There are 9 hidden switches. A switch that is on adds its own fixed numbers to the row, and there is some noise. The rows also spread widely along 12 directions, which tell nothing about the answers.
In the rows, zero is written as 128.
Some rows, each with its switches (1 for on, 0 for off) after it:
[148 120 147 149 163 106 147 185 157  64  76 108  92 125 145  75 136 149
  94 137 111 151  93 150  99 162 106 123 170  96 142] => 1 0 1 1 0 1 1 1 0
[131 138 152 131 114 155 138 104  94 111 159 139 100  98 116 156 139 132
  92 123  88 139 150 137  98 155 156 104 148  95 122] => 1 1 1 0 0 1 0 1 0
[166  92  82 124 119  63 145 145 160  75  93 143  97  86 151 145 122 121
 103 135 142  95 145 115 111 129  53 112 151 205 150] => 0 1 1 1 0 0 1 1 1
[119 119 129  93 108 162 123 131  88 154 138 154 105  95  74 188 186 108
  94 121  88 101 156 127 140 152 129 100  91 105 109] => 0 1 1 0 0 0 1 1 0
[160 125 154 171 148 110 138 127 129  82 100 120  80 115 174  93 104 131
 126 120 105 128  90 117  96 164 151 132 179 113 129] => 0 0 1 1 1 0 1 1 0
[135  56 154 118 169 162 149 145 134  61  70 147 106 138 158 110  85 129
 104  85  77  95  94 169 153 121 140 109  59 171 162] => 0 1 1 0 0 0 1 1 0
[148 153  88 205  98 112  84 126 156 108 155 186  96  87 115 132 175 146
 132 175 114 104 107  63 126 159 144 102 195  66 118] => 0 0 1 1 1 1 0 1 0
[119 156 161 151 139 193  56 144 128 124 199 134 112 137 114 103 133 167
 130 104  81 164 107 128 148 173 166  83 102  71 123] => 0 0 0 1 0 1 0 0 0
[149 103 110 152 116 137 118 124 145 101 123 185  89  83 124 165 175 135
 101 146  86  87 133  84 135 144 135  93 126 117 129] => 0 1 1 1 1 1 0 1 1
[ 59 158 128 148 171 165  97 155 141 131 154 119 146 150  80 117 175 166
 133  83  68  93  72 155 198 136 180 109  54 106 124] => 0 1 0 0 0 0 1 0 0
[133 122  92 146  93 171  76 120 132 160 202 208 113  75 116 192 167 139
 131 138  83 125 141  79 163 153 156  80 127 112  96] => 0 0 1 0 1 1 1 1 0
[ 95 211  86 147  89  76  74 122 139 162 195  92 112  94  66 108 168 126
 152  87 130 108 114 135 137 136 113 112 139 141  98] => 1 1 1 0 0 0 1 1 1
[153 124 157 133 105 153 149 113  61 140 109  92 101 146 140 168  91  83
 119  95  65  88 104 152 113 129 187 161 101 148 125] => 0 1 1 0 0 1 1 0 1
[113 113  95 120 110  87 153 108  88  83 156 166  81  95  69 111 117 122
  38 127 131 114 189 158 117 132 101 132 173 145 152] => 0 0 1 1 0 0 1 1 0
[103 172 177 150 169 141 107 127 125  46 140 129 134 107  89 132 154 122
 160 107 136 141 139 175 118 131 138  69 124 133 137] => 0 0 1 0 0 1 1 1 0
[164  90 139 125 139 167 123 207 140  94 109 159 109 126 151 154 136 138
 115 151 108 164 126 149 133 168 116  96 143 110 126] => 0 0 1 0 1 1 1 0 0
[142 100 129 118 128 165 108 184 147  94 122 152 102 132 120 101 113 140
  96 117  86 141 101 165 151 139 114  99 104 115 144] => 1 1 0 0 0 1 0 1 0
[133 116  96 124  86 129 121 158 128 145 123 164  85 100 111 137 138  89
 119 112  97 117 104 140 141 111 130 118 125 154 113] => 1 0 1 1 0 0 0 1 1
[124 121 160  86 145 145 147 156 140 121  96 110 107 106 136 160 154 104
 127  86  94 128 125 171 116 125 116  90  72 175 114] => 1 1 1 0 0 0 0 0 1
[138 104 105 107 110 121 118 197 150 124  89 157 102 115 121 136 140  92
 136 111 120 117  92 161 150 114  84  96 106 167 124] => 0 1 1 1 0 0 1 1 0
[155 123 129 136 139 128  98 140 141  61 151 124 135 103 137 142 113 161
 136 120 126 129 139 127 120 150  93  82 124 166 159] => 1 1 0 1 0 1 1 1 0
[152 135 140 151 147 118  82  66 146  67 183 124 117  86 152 134  90 165
 120 106 121 101 170 100 100 150 113  85 108 177 156] => 0 0 0 0 1 1 0 0 0
[142 121 142 127  97 176  97 153 106 151 132 142  86 143 129 118 126 107
 125 108  66 120  85 132 146 153 163 115  99  85 105] => 0 1 1 0 0 0 1 0 0
[103 155 110  92 103  78 157 152  99 153 145  91  96 119  89 138 124  92
  96  74 127 127 148 199 117 116  99 141 134 200 116] => 0 1 1 1 0 0 1 0 1
[152 123  89 191 142  96 119 126 177 137 115 114 123 119 202 126  96 162
 142 121  94  85  51  82 130 144 154 146 147 147 128] => 0 0 1 0 0 0 0 1 0
[135 153 124 157 140  74 133 107 175 132 140 102  71  83 176  97 142 152
 114  93  86 124  96  93  99 153 133 125 157 145 103] => 0 1 1 1 1 1 1 1 1

New rows. What belongs after each?
[141 159 156 114 130 160 104 120  53 145 188  81 153 116 115 207  87 121
 161  80 124 136 157 165 121 160 154 122 120 175 126] => 0 0 0 0 1 0 1 1 0
[151 183 122 154 112  98  89 133 140  95 154 111 125  90 105 166 155 127
 156 137 154 120 148 121 100 147  89  88 163 135 128] => 0 1 1 0 0 1 0 1 1
[157 119  35 146  56  92 116 133 117 186 168 160 120  80 134 204 130 122
 126 145 112  94 128  81 137 139 122 142 179 170 105] => 1 0 1 1 1 0 1 1 0
[108 157 140 135 132 110 157  88 101 102 134 116 113  99 117 166 154 112
 126 113  91  95 133 124 102 130 158 121 127 151 121] => 1 1 0 1 0 0 1 0 0
[156 133  97 139  90 119 110 155 117 156 141 123 110 119 120 155 133 132
 104 142 101 108 114 113 128 160 116 136 152 103 120] => 0 1 1 0 0 1 1 1 0
[106 197  80 177 103  90 104 187 128 147 162 119 148 125  75 159 160 123
 163 136 145 128  92 162 152 123 132 136 192 126 114] => 0 0 1 1 0 1 1 1 0
[118 150 100 144  85 115  74 116 124 131 159 148  95 116  81 107 141 110
 125 101 110  74 117 129 146 119 115  98  91 135 129] => 0 1 1 1 0 0 0 0 0
[155  89  85 131  80 153 106 168 120 125 121 173 111 121 114 164 156 127
 106 163  91  92 119 103 153 153 118 110 120 102 125] => 1 1 1 0 0 0 1 0 0
[126 141 122 134 115 134 118 141 137 134 128 137 101 112 140 139 137  93
 162 100  82 122  81 125 138 117 162 115 109 167 107] => 1 0 0 1 0 0 1 0 1
[109 140 126 145 142 139  95 121 168 113 150 159  95 101 113 114 161 140
 114 113  83 109 117 119 140 134 140  90  91 120 121] => 0 0 0 0 1 1 0 0 0
[160 137 124 123  98 151 101 171  76 172 122  95 138 125  94 209 153 110
 132 138 107 102 126 127 130 161 125 134 113 113 122] => 0 0 1 1 0 1 1 1 0
[124 151 119 124 122  88 165 142 113 119 143 121 115 103 130 175 148 128
 111 132 130 140 153 144  95 147 111 118 185 149 116] => 0 1 1 1 0 0 1 0 0
[161 167 126 155 100 114 120 113 125 168 166  84 116  97 179 173  98 126
 166  88  94 130  97 119  95 140 159 132 160 172  99] => 1 1 1 0 1 1 0 1 1
[106 183 144 163 163 100 106 130 150  77 145  93 139 114 108 134 174 158
 151 111 132 108 125 138 116 144 116  87 121 135 134] => 0 1 1 1 0 1 1 0 0
[172  93 109 133  88 149 119 173  99 102 142 175 105 122 127 164  94 121
 102 145 113 140 142 150 135 149 117 116 175 126 137] => 0 1 1 0 1 1 1 1 0
[ 65 126 133 162 195 143 149 162 145  81 134 147 124 139 103  85 135 176
  90  89  94 131  90 192 173 124 178 118 121 122 149] => 0 0 1 1 0 0 0 1 0
[142 181 139 174 122 132 122 147 121 121 138 119 120 110 128 162 151 125
 158 149 104 143  95 124 102 158 173 128 197  83 104] => 1 0 0 0 1 1 0 1 0
[137 149  96 161 142 103  89 142 142 111 180  80 140 137 148 114  73 183
 138  93 123 116 103 128 151 161 121 135 148 170 149] => 0 1 0 0 0 0 1 1 1
[184 129  99 138  48 146  75 162 111 187 128 150  81 112 110 163 162  98
 129 157  81  95  96  75 134 171 122 125 138  60  92] => 0 1 1 0 1 1 1 1 0
[111 151 121 157 166  89 108 127 166  68  95 108 119 101  88 116 192 144
 135 119 123  58 112 113 139 142 104  99  96 129 141] => 0 1 1 0 0 0 1 1 1
[122 158  84 105  78  81 154 161 102 109 108 150 124 105  48 210 172  57
 116 161 160  87 171 174 114 100  73 120 159 165 129] => 0 1 0 0 0 0 0 0 0
[137 121  75 159  80  65 128 122 181 141  82 149  42 106 141  54 151 104
  88 130  71  57  56  84 115 117 113 141 126 111 111] => 1 1 1 1 0 0 0 0 0
[141 123 149 133 113 184 114 171 111 150 157 142 102 128 148 139 116 132
 121 104  73 169 102 159 132 152 171 107 128 110 109] => 1 0 1 1 1 1 0 0 0
[148 130 130 141  76 198  58 150 101 134 165 165 111 125  87 138 132 114
 140 122  83 119 106 136 158 142 151  86  97  82 122] => 1 1 1 0 0 1 0 1 0
[108 128 113 174 169  76 204 109 187 110 129 145  76  92 212 115 125 152
  89 114  69 146  96 118 102 132 187 152 203 164  98] => 0 0 1 0 1 1 1 0 1
[ 69 190  83 129 130  80 149 116 116 206 182  76 134  95  68 185 195 163
  76 100 103  87 146 132 136 152 144 155 138 131 100] => 0 1 1 0 0 0 0 1 1
[171 107 156 124 107 155 100 119 107  91 129 167  76 103 145 125  79  87
 143 101 106 133 125 137 111 130 130  92 119 157 136] => 0 0 0 1 1 0 0 1 0
[123 120 111  83  88 104 171 152  77 151 123 120  83 129  86 139 116  98
  36 116 112 115 164 193 107 133  99 155 142 134 129] => 0 1 1 0 0 0 0 0 0
[109 149 153 134 156 136 115 120 108  79 135 102 115 127  89 129 154 139
 118  99 101  97 133 140 134 148 141 107  92 131 143] => 0 1 0 1 0 0 1 0 1
[157 144 158 166 125 130 104  92 114  84 148 133  68 100 131  91 132 142
  91 146  95 137 136  86  81 188 147 115 177  47 124] => 0 0 1 0 0 1 1 1 0
[162 147 124 155 138 153  69 186 134 137 146  77 161 133 141 188 168 188
 165 139 121 106 111  87 142 197 115  95 110 104 130] => 0 1 1 1 0 0 0 0 1
[184  82 123 119  92 150 116  84  91 122 171 128 100 103 174 154  21 123
  92  84  88 123 153 136 105 130 140 131 115 209 151] => 1 0 1 0 0 1 0 1 1
[138 116 166 143 132 177 142 122 101 102 153 157  93 123 151 147 113 140
  97 118  72 146 132 145 114 156 182 105 143  98 122] => 0 1 1 0 1 1 0 0 0
[147 115 134 163 150 118 111 120 147  59 124 141 117 106 149 120 107 142
 134 118 116 112 118 125 119 134 121  97 127 163 155] => 0 0 1 1 0 1 1 1 0
[108 173 127 121 107 130 114 156  87 160 150  83 135 140  79 168 130  99
 145  82 119 104 122 192 139 120 139 131 102 164 117] => 0 1 1 0 0 0 0 0 1
[151  97  77 122  65 135 130 138 105 144 149 198 105 100 119 203 130 101
 103 147 108  96 151 121 139 126 124 115 146 150 118] => 0 1 1 0 1 0 0 0 0
[142 137 103 182 138  90 123 151 184  86  86 139 102 102 142 128 180 138
 140 153 103  87  76  81 126 140 123 112 150 118 125] => 0 1 1 1 0 1 1 1 1
[ 72 187 125 120 137  92 161 104 143 206 200 106  97  83 151 134 126 121
 123  46  80 175 106 169 113 113 172 129 148 189  72] => 0 0 1 1 0 1 1 1 0
[169  23 109  80 147 157 166 200 146  35  50 212 121  99 130 217 157 119
  74 181 112 106 167 136 147 127  59  76  97 173 172] => 0 1 0 1 0 1 1 1 0
[145 145 124 146  97 143  82 191 115  91 132 135 105 148 101 106 126 103
 165 123 114 131  85 155 149 135 129 106 140 120 132] => 1 1 0 1 0 0 1 0 1
[130 148 141 106  92 102 125 164 116 138 110 127  50 124 102  58  95  57
 111  78 122 154  95 208 103 107 104 125 141 143 114] => 0 0 1 1 0 0 0 1 0
[158 127 165  89  81 153  43 110  84  99 170 142  58 102  74  66 102  91
 117  72 122 128 161 150 117 150  74  60  70 126 138] => 0 1 1 1 0 0 1 1 0
[135 150 150 170 182 105 115 125 167  89 126  75 120 111 165 121 141 172
 139 104 105 110 109 112 108 166 138 116 123 146 129] => 0 0 1 0 1 1 1 0 1
[111 148 106 146 112 132 128 144  88 127 157 155 123 115  79 171 134 111
 123 122 120 117 131 162 145 124 157 129 160 136 130] => 0 0 0 1 1 0 0 1 0
[119 176 134 177 168  78 108 139 234  87 117  97  74  95 160  42 205 181
 123 127  88 131  73  76 101 176 114  91 145  73 101] => 1 1 1 0 0 1 1 0 1
[114 162 131 145 159  91 150 145 159  94 146 137  97  92 143 114 137 138
 127 121 127 171 120 142 106 154 132 113 206 128 109] => 0 0 0 0 1 0 1 1 0
[137 128 121 145 156 149  98 161 132 135 177 104 158 118 156 173 120 200
 143 103 112 131 121 122 153 184 133 103 128 142 130] => 0 1 1 0 1 0 1 1 0
[123 156 109 151 112 120 130 118  82 146 158 110 126 123  94 174 143 139
  91 141 113  96 150 126 117 161 152 149 158 101 125] => 0 0 1 0 0 0 0 0 0
[132 171 141 104 118 111  92 187 149 114 127 101  92 104  93 114 185 106
 152 106 129 147 123 150 115 154  72  79 122 132 108] => 1 1 0 1 1 0 1 0 1
[119 166 119 116 129  80 165 142 107 167 121  63 132 115 124 186 145 110
 120 112 127 114 135 156  94 146 117 154 150 164 105] => 0 0 1 0 0 0 1 0 0
[126 190 126 181 119 106  73 112 140 132 153 104  85 114  93  99 176 132
 139 121  88  90  94  83 125 159 156 131 129  84 109] => 0 0 0 1 1 1 1 0 1
[159  97 138  97 122 121 167 151 128  91 102 160  95  92 168 170 112  97
 117 126 121 153 145 150  95 138  96  96 160 169 121] => 0 1 1 0 0 0 1 1 0
[ 95 152  86 146 125 101  96 112 153 146 174 128 123  92  93 159 181 151
 120  90  93  66 130 110 161 121 127 104  78 179 119] => 0 1 1 1 1 1 1 0 1
[171 146 182 133 116 153 114  96  69 152 129  60 104 128 148 152  84 118
 127  78  80  95 113 136  86 162 163 142 101 120 126] => 0 1 1 0 1 1 0 1 0
[128 176 144 177 161 100 145 117  91  98 133  59 156 125 136 178 101 139
 158 100 139 107 120 157  99 139 168 148 170 175 145] => 0 0 1 1 0 0 0 1 1
[110 158 169 145 172 118 157  99 127 101 141  93 103 122 167 111 101 134
 128  86  90 142 106 147  97 147 176 132 141 149 118] => 0 0 0 0 0 0 1 0 0
[143 128  70 163 124 124  63 200 185  86 126 144 153 125 113 153 172 167
 165 155 131  82  94  96 176 139  85  83 105 145 151] => 1 1 0 1 0 0 0 0 1
[129 162  80 169  95 120  91 153 159 146 171 163 122  85 135 168 183 136
 181 138 106 132  87  81 148 144 144  89 170 127  89] => 1 1 1 1 0 0 1 1 1
[ 89 130  86 111  92 110 147 140 133 142 117 169 103  96  79 161 183  86
 106 110  97  81 123 159 145  87 122 105  97 169 114] => 1 1 1 1 0 0 0 0 0
[126 118 167 111 149 156 133 104 117 100 126 124 101  99 127 146 130 117
 108  86  75 112 140 150 109 125 145  97  63 168 136] => 1 0 0 1 1 1 0 0 0
[124 196 141 157 104  82 114  77  87  82 155 103 106  88  83 128 148 103
 149 113 140 101 144 129  79 140 124 107 167 127 125] => 1 1 1 1 0 0 1 1 0
[117 127 128 114  97 157 144 171 127 133 136 188  81 116 114 155 158  82
 116 122  78 159 116 166 143 118 156 101 140 126  92] => 0 1 1 0 0 1 1 0 1
[153 145  97 128  71 114 102 105 115 144 194 134 122  85 131 192 127 128
 127 126 120 117 163 109 101 137 102  95 141 169 121] => 1 1 1 1 0 1 0 0 0
[132 137 115 131 153  84 158 147 136  95 136  89 154 110 163 198 109 146
 140 100 149 116 149 160 107 125  99 114 146 235 144] => 0 1 1 1 0 0 0 0 1
[129 117 113 124 157  79 128 168 179  50  96 114 111 102 106  92 161 169
  77 130 147  98 156 153 113 149  41  89 121 144 159] => 1 1 1 0 1 0 0 0 0
[127 128 106 106 139 101  86 106 166 120 142 101 110  83  96 149 184 155
  93 105  96  56 159  80 134 145  65  89  34 176 141] => 0 1 0 1 0 1 1 0 1
[155  91 106  63  73 126 159 171  68 130 103 162 103  92  71 229 132  40
  90 129 134 119 194 190 121  98  76 120 119 216 136] => 0 0 1 1 0 1 1 1 1
[115 146 137 145 148  95 166  99 145  66 118 163  82  82 124 131 152 104
 100 141 104 131 138 128  92 127 139 114 177 129 121] => 0 0 0 0 0 1 1 1 0
[140 133 103 140  98  88 104 182 173  94 105 159  66 123 105  60 135  95
 105 142 126 134 103 155 122 125  77 113 157 113 124] => 0 0 1 0 0 1 1 0 0
[138 163 114 140 100 103 121 168 129 122 112 120 102 117 119 135 138  82
 173 115 115 125  76 144 125 124 127 121 156 154 112] => 1 1 0 1 0 0 1 1 1
